There are 3 nested groupings, the coarsest first. Each group lies inside one group of the grouping before and may be the whole of it. The rows also spread widely along 9 directions, which tell nothing about the answers.
In the rows, zero is written as 128.
Some rows, each with its group in each grouping after it:
[153  93 112  98 118 127 150 126 148 152 138 130  93 129 151 149 121 127
 130] -> Z_113 Z_391 Pav
[161 133 125 143 165 150  83 129 132 140 152 144 124 153 123 125 139 126
 124] -> Z_113 Z_444 som
[139  71 125 154 143 148 102 114 123 143  48 113 141 231 175 103 141  95
 187] -> Z_113 Z_508 Binum
[125 105 165 124  61 122 127 101 107 137 183  90  62 113  88 108 133 128
 117] -> Z_382 Z_543 banas
[153 125 127  91 120 111 138 128 149 155 170 113  94  93 127 146 122 123
 120] -> Z_382 Z_553 faf
[162 128 144  99 154 190 106 178 175  86 115 139 117 242  82 134  84 149
 123] -> Z_113 Z_212 fusaf
[124  73 130 135 100 129 144 122  98 155  97  97 126 138 126  83 133 108
  98] -> Z_610 Z_311 taz
[ 82 169 102 136 169 147 118  77  54 128 153 165 113 125 130 128 144 165
 124] -> Z_113 Z_391 lumum
[136 107 121  94  97 131 153 127 130 166 142  75  66 147 144 164 117 118
  79] -> Z_610 Z_175 Fita
[125 116 100  95 154 169 136 138 128 130 112 125 112 191 149 159  95 155
  94] -> Z_382 Z_186 vetef
[114 134 108  86 129 107 172 113  96 182  87  67 108 123 134 119 153  88
  95] -> Z_610 Z_311 fele
[122 131 146 106 101 132 140 109 107 134 140 121  81 133  79  93 137 119
 130] -> Z_113 Z_391 butag
[167 105 129 123 104  98 129 135 131 153 139  93 121 105 137 130 140 100
 123] -> Z_113 Z_508 rap
[147 126 145 149 127  96 104 130  92 148 135 103 151  87  97  73 153  94
 125] -> Z_610 Z_340 gek
[134 112 114 122 119  94 156  95 114 159 127 139 124  66 127  84 159  99
 164] -> Z_113 Z_444 bizap
[116 188 120 135 192 168  68 107  88 143 187 157 113 143  92 121 141 157
  87] -> Z_382 Z_553 Nel
[136 108 117 122 131 110 148 114 131 128 123 147 134 110 142 115 131 129
 182] -> Z_113 Z_212 luru
[157 121 127 113 142 105 132 155 145 138 128 120 153 100 118 123 126 126
 132] -> Z_382 Z_880 veta
[101 116 116 127 109 119 159 111  96 121 172 138 107  85 141 142 105 164
 111] -> Z_610 Z_175 dizup
[161 101 142 177 138 112  81 132 121 147 143 114 146 120 133 103 144 107
 137] -> Z_610 Z_175 dife
[127 115 102  81 148 129 177 135 164 133 138 172 120 117 147 149  97 153
 144] -> Z_610 Z_311 Gupil
[178 149 145 147 166 147  57 157 145 121 159 112 131 190 126 164 125 131
 121] -> Z_113 Z_508 Lib
[147 113 137 175 143 128  73 116 113 136 184 140 125 112 131 126 136 149
 128] -> Z_382 Z_880 Famud
[120 107 109 129 153 139 130 104 113 148 149 177 121 113 141 106 123 144
 137] -> Z_610 Z_340 gek
[131  86 137 132  93 139 135 130 115 103 149 131 108 141 128 134 100 158
 118] -> Z_113 Z_391 Pav
[ 86 177 107  85 157 113 167  85  89 162 137 142 109  76  96 100 159 134
 138] -> Z_382 Z_880 veta
[111 204 112 130 208 129  94 123  80 123 145 150 166 114 105 125 148 147
 130] -> Z_382 Z_543 banas
[122 122  89 125 139 141 129  78  74 194 161 136  80  99 153 128 162 128
  72] -> Z_113 Z_391 butag
[162 130 148  89 142 139 131 159 186 131 160 143 102 146  79 125 106 125
 133] -> Z_610 Z_311 fele
[105 141 114 129 162 126 130 108 106 128 127 122 122 154 166 162 122 144
 149] -> Z_610 Z_311 fele
[159  89 120 110 132 136 144 128 166 138 145 177 117 119 118 103 119 133
 160] -> Z_113 Z_212 luru
[143 149 114  75 137 110 168 153 144 117 139 143 128  97 111 148 109 138
 137] -> Z_113 Z_391 butag
[142  71 138  97  90 141 158 119 140 151  99 129  86 158  98  75 130 100
 145] -> Z_113 Z_391 butag
[143 101 172 106  69  95 150 131 159 123 147  74  78 135 109 133 113 107
 170] -> Z_610 Z_311 fele
[178 102 175  94  61 127 129 147 189 115 156  72  50 186 102 157 101 109
 153] -> Z_113 Z_444 bizap
[153 126 108 168 164 111  81  92  95 207 172 122 117  75 150 110 181  99
 100] -> Z_610 Z_175 dife
[105 114 114  66 106 134 193  97 132 171 141 131  62 117 120 120 126 127
 113] -> Z_610 Z_311 Gupil
[141 103 114 103 115 112 169 143 134 121 104 123 143 110 137 124 115 123
 142] -> Z_113 Z_444 som

New rows, each followed by its group in each grouping:
[165  56 171 164  78 114 100 125 141 146 154 110 112 122 110  78 134 102
 141] -> Z_610 Z_311 Gupil
[154 104  79 125 184 138 122 114 121 193  83 133 145 155 187 127 161  98
 124] -> Z_113 Z_508 Lib
[152  71 124 139 134 136 129 159 144 129 101 140 159 148 136 104 106 123
 127] -> Z_610 Z_175 Fita
[149 146 135 141 157 125  88 114 128 153 207 160 114  78  94 114 146 147
 121] -> Z_382 Z_880 veta
[143 134 121  96 142 125 138 170 122 123  84  84 159 157 121 137 116 118
 104] -> Z_382 Z_543 banas
[ 92  92 127 120  87 121 175 100  92  96 116 142 113 126 137 117 106 156
 170] -> Z_113 Z_391 lumum
[134  66 153 105  40 113 185 132 132 107 137 114 102  99  86  83 102 132
 136] -> Z_113 Z_212 luru
[124 118 125 115 143 167 124 130 119 111 125 150 111 186 114 126 110 153
 120] -> Z_113 Z_391 Pav
[166  61 134 161 122 122 112 145 150 109  97 134 163 156 158 111 115 117
 183] -> Z_113 Z_444 som
[195 139 137 161 161 117  58 163 121 146 127  83 169 142 114 117 155  94
 101] -> Z_113 Z_212 luru
[136 130 110 110 167 164 113 152 123 124 115 132 138 179 120 134 104 148
  92] -> Z_382 Z_186 vetef
[149  54 102 103 137 151 157 115 183 175 138 189  96 136 163 120 113 132
 144] -> Z_610 Z_311 Gupil
[134 126 103  95 171 132 146 115 137 169 137 181 122 101 117  95 136 121
 143] -> Z_610 Z_340 gek
[163 132 158 125 105 104 105 146 130 120 124  62 109 163 122 150 131 101
 148] -> Z_113 Z_391 butag
[118  96 136 118  76 128 154 108 103 131 136 107  90 137 119 111 124 128
 120] -> Z_113 Z_508 rap
[148 118 147 134 119  81 135 144 135 118 149 113 150  79 120 121 121 119
 159] -> Z_610 Z_311 fele
[159 150 127 126 140 100 100 142 117 144 164  91 139  90 130 146 135 120
 106] -> Z_382 Z_553 Nel
[117  94  91 110 127 124 171 128 110 154 103 112 125 125 178 150 113 132
  97] -> Z_610 Z_175 Fita
[161 106 144 108 110 137 133 149 156 121 129 123 114 149  95 109 116 116
 137] -> Z_113 Z_444 som
[147 126 109 146 158 129 102 135 114 142 182 145 136  91 144 155 122 163
  86] -> Z_382 Z_880 Famud
[120 139 130 130 122 152 112 109  93 122 179 138  84 140 113 142 121 161
  97] -> Z_113 Z_391 butag
[159  73 118 112 138 128 137 128 158 166 102 148 133 130 134  88 139 101
 163] -> Z_382 Z_543 banas
[129 130 134 137 132 126 100  91 118 145 184 135  86 121 137 143 142 140
 155] -> Z_382 Z_543 banas
[121  99 140 112  98 113 152 102 130 121 122 128  92 139 133 119 127 123
 194] -> Z_113 Z_391 Pav
[ 87  83 137 172 110 115 124  84  81 115  79  91 127 185 191 125 130 126
 196] -> Z_610 Z_311 taz
[130 127 101  75 118 134 180 134 113 152 107 107 111 120 112 120 126 117
  75] -> Z_113 Z_444 bizap
[164  70 118 103 115 175 147 179 171  97 138 155 126 176 126 149  63 175
  83] -> Z_113 Z_212 luru
[155  73 121 136 109 131 130 128 134 138 112 108 118 155 168 137 121 118
 133] -> Z_113 Z_444 som
[182 115 137 107 147 148  99 148 172 157 112 104 105 208 125 135 137  93
 139] -> Z_113 Z_508 Lib
[110  79 158 132  60  93 171 121 134  82 155 131 112  92 128 124  87 152
 192] -> Z_610 Z_175 Fita
[134 125 120 132 170 135 108 103 134 164 150 150 106 140 139 124 145 122
 148] -> Z_610 Z_311 fele
[ 90 159 108 184 175 120  81  80  41 148 123  97 137 148 185 150 161 130
 130] -> Z_610 Z_175 Fita
[168  54 145 114  81 159 124 132 174 164 162  98  46 188 144 153 103 124
  92] -> Z_610 Z_311 taz
[172  98 118 122 133 143 120 133 137 163 155 146 117 105 101  89 140 118
  91] -> Z_113 Z_212 fusaf
[123 125 100  57 111 125 208 125 138 143 138 146  96  82 108 124 115 136
 112] -> Z_113 Z_444 som
[165  94 153 128 112 145 101 130 131 164  95  83 104 196  96  78 156  75
 122] -> Z_113 Z_508 Lib
[172  91 110 139 167 125 107 151 146 171  84 109 158 156 161 117 140  88
 126] -> Z_610 Z_175 dife
[192 137 161 139 117  96  83 162 147 114 177  99 129 110 102 146 127 114
 142] -> Z_113 Z_391 lumum
[164 128 178 127 127 125  95 157 169  93 171 157 135 125  48  85 115 131
 185] -> Z_382 Z_543 banas
[145 119 105 111 126  93 163 138  93 165 106 103 166  62 122  92 154  98
  88] -> Z_113 Z_508 Lib
[145 139 124  73  99  83 180 150 126 126 114  77 119  97 122 154 119 112
 129] -> Z_113 Z_391 lumum
[157 127 145 150 144 121  85 121 131 158 169 125 111 116 105 103 149 105
 134] -> Z_610 Z_175 dizup
[127 138 135 158 129 112  94  91  78 141 163 118 109 107 128 118 160 125
 135] -> Z_113 Z_391 Pav
[132 143 142 103 107 139 136 126 126 106 203 157  79 109  81 139 104 167
 116] -> Z_113 Z_391 lumum
[124  90 119 133 106 125 142 117 104 151 128 100 108 130 154 133 123 124
 101] -> Z_610 Z_175 Fita
[141 106 154 111 121 127 133 130 167 124 135 128  97 164 114 124 112 120
 180] -> Z_610 Z_311 fele
[110 160  88 124 150 125 141 100  89 123 192 154 112  80 170 191 115 183
 102] -> Z_113 Z_444 bizap
[146  62 148 145  84 117 125 127 125 139 107  83 115 147 135 104 128 111
 144] -> Z_382 Z_880 Famud
[113 159 113 125 141 115 138 107  86 121 143 132 132  97 125 128 137 140
 130] -> Z_113 Z_444 bizap
[124 133  85  89 176 144 155  91 137 172 112 173 101 137 147 117 150 116
 164] -> Z_113 Z_444 som
[ 95 127  98  41  99  93 252 122 100 144  47 113 138  70  87  61 138  91
 134] -> Z_113 Z_444 bizap
[ 89 103 131  74  78 152 197  97 115 123  91 113  65 182  99  96 115 131
 148] -> Z_113 Z_212 luru
[135 106  94  73 150 139 174 155 148 138  96 151 152 124 129 115 101 135
 114] -> Z_382 Z_553 Nel
[126  94 118 177 115 102 115 107  79 111 144 128 148  99 186 147 123 152
 148] -> Z_113 Z_391 butag
[ 65 141 101 140 140 117 146  37  61 166 178 159  85  75 165 126 157 154
 143] -> Z_610 Z_311 Gupil
[139  91 143 124  93 120 140 105 149 119 141 134  89 140 137 126 118 126
 191] -> Z_113 Z_444 bizap
[175  77 113  63  94  93 191 154 169 192  97  78 108  85 123 112 136  78
 106] -> Z_382 Z_880 Famud
[143 122 157 110 132 144 113 127 165 136 148 138  89 175  91 108 123 119
 161] -> Z_610 Z_311 Gupil
[144 119 146 124 110 124 129 165 129  86 116 104 148 162 112 135  99 136
 134] -> Z_113 Z_508 rap
[148  95 113 118 120 122 142 103 143 154 149 139  95 119 158 137 132 129
 157] -> Z_113 Z_212 luru
[168  75  77  74 144 154 175 160 171 168 119 165 126 130 160 147  99 137
  82] -> Z_113 Z_508 Binum
[159  99 166 136 119 133  95 126 160 111 118 135 107 194 108 104 126 109
 219] -> Z_113 Z_391 lumum
[110 108 101  67  92 105 209 118 103 159 123 108 107  62 121 115 127 125
  92] -> Z_382 Z_543 banas
[128  95 142 107  98 151 142 142 118 122 128 119 113 148  83  94 110 137
  96] -> Z_382 Z_543 banas
[104  94 150 164  84 109 130 115  86 100 125  87 124 140 148 130 111 137
 147] -> Z_610 Z_175 Fita
[143 131 101  62 145 160 165 131 153 164 117 133  83 161 114 132 125 117
 101] -> Z_113 Z_444 som
[111 134 113  87 150 181 139 109 122 161 139 139  67 179 101 126 125 149
  87] -> Z_382 Z_880 Famud
[146 134 125 153 152 105 104 133 112 118 142 129 164 114 152 142 134 135
 152] -> Z_113 Z_508 Lib
[167 122  99 138 168 113 114 156 107 141 125 145 184  86 134 119 136 125
  98] -> Z_113 Z_391 lumum
[158  76 192 199  64  91  71 129 116 106 169  66 123 134 134 121 124 116
 157] -> Z_610 Z_311 Gupil
[118 174 158 153 147 128  72 100  76 133 172 122 119 118  65  81 166 123
 136] -> Z_382 Z_543 banas
[109  90 145 117  95 147 148 115 123 129 111 112  85 181 111 102 114 121
 140] -> Z_610 Z_175 Fita
[178  77 156 112 115 150 106 151 203 120 154 142  91 187 120 140  96 132
 177] -> Z_382 Z_543 banas
[ 91 103 112 107 107 107 181  91  95 122  79 110 110 142 172 135 127 128
 184] -> Z_113 Z_391 Pav
[129 133 134 113 128 126 126 119 121 132 154 127 110 120 110 124 129 134
 138] -> Z_382 Z_543 banas
[144  34 104 131  98 120 165 106 132 164 100 141 127 117 180 101 132 113
 150] -> Z_113 Z_508 Lib
[148 101 133 128 141 170 106 174 120 110 115 131 159 176  93 104 101 146
  73] -> Z_382 Z_543 banas
[116 137 115 116 138  85 157  98 110 161 138 130 127  62 133 106 155 111
 162] -> Z_610 Z_311 taz
[113  86 144 156 102 151 113 108  94 135 120  97  95 182 128 104 124 124
 115] -> Z_610 Z_175 dizup
[143  31 163 160  77 151 113 132 122 141  87  97 123 193 108  53 124  98
 114] -> Z_610 Z_311 Gupil
[ 70 110 121 131 108 149 148  92  57 115 123 129 120 133 120  91 115 160
 107] -> Z_382 Z_553 Nel
[101 129  77  36 156 180 208  99 158 150 132 206  63 155 121 134 104 167
 136] -> Z_113 Z_212 luru
[105 116 104 101 148 142 161 107 119 122  90 162 118 164 149 125 118 141
 177] -> Z_113 Z_391 butag
[165 132 155 131 140 138  88 134 158 149 205 151  94 117  77 110 131 128
 118] -> Z_610 Z_311 taz
[175  96 115 140 140  95 119 145 125 188 117 100 158  76 130  88 160  78
  98] -> Z_610 Z_175 dife
[117 133 116 114 153 150 136 118 112 122 100 142 131 170 117 108 127 136
 148] -> Z_113 Z_212 luru
[150 124 143  69  87 122 163 132 148 144 148 109  67 123  80 120 125 111
 125] -> Z_113 Z_391 lumum
[116 125 127 102 109  94 183 159 106  73 109 134 173  81 105 115  97 151
 146] -> Z_113 Z_391 Pav
[165  64 165 173 106 134  84 143 143 123 140 105 126 172 127 110 115 118
 134] -> Z_610 Z_311 fele
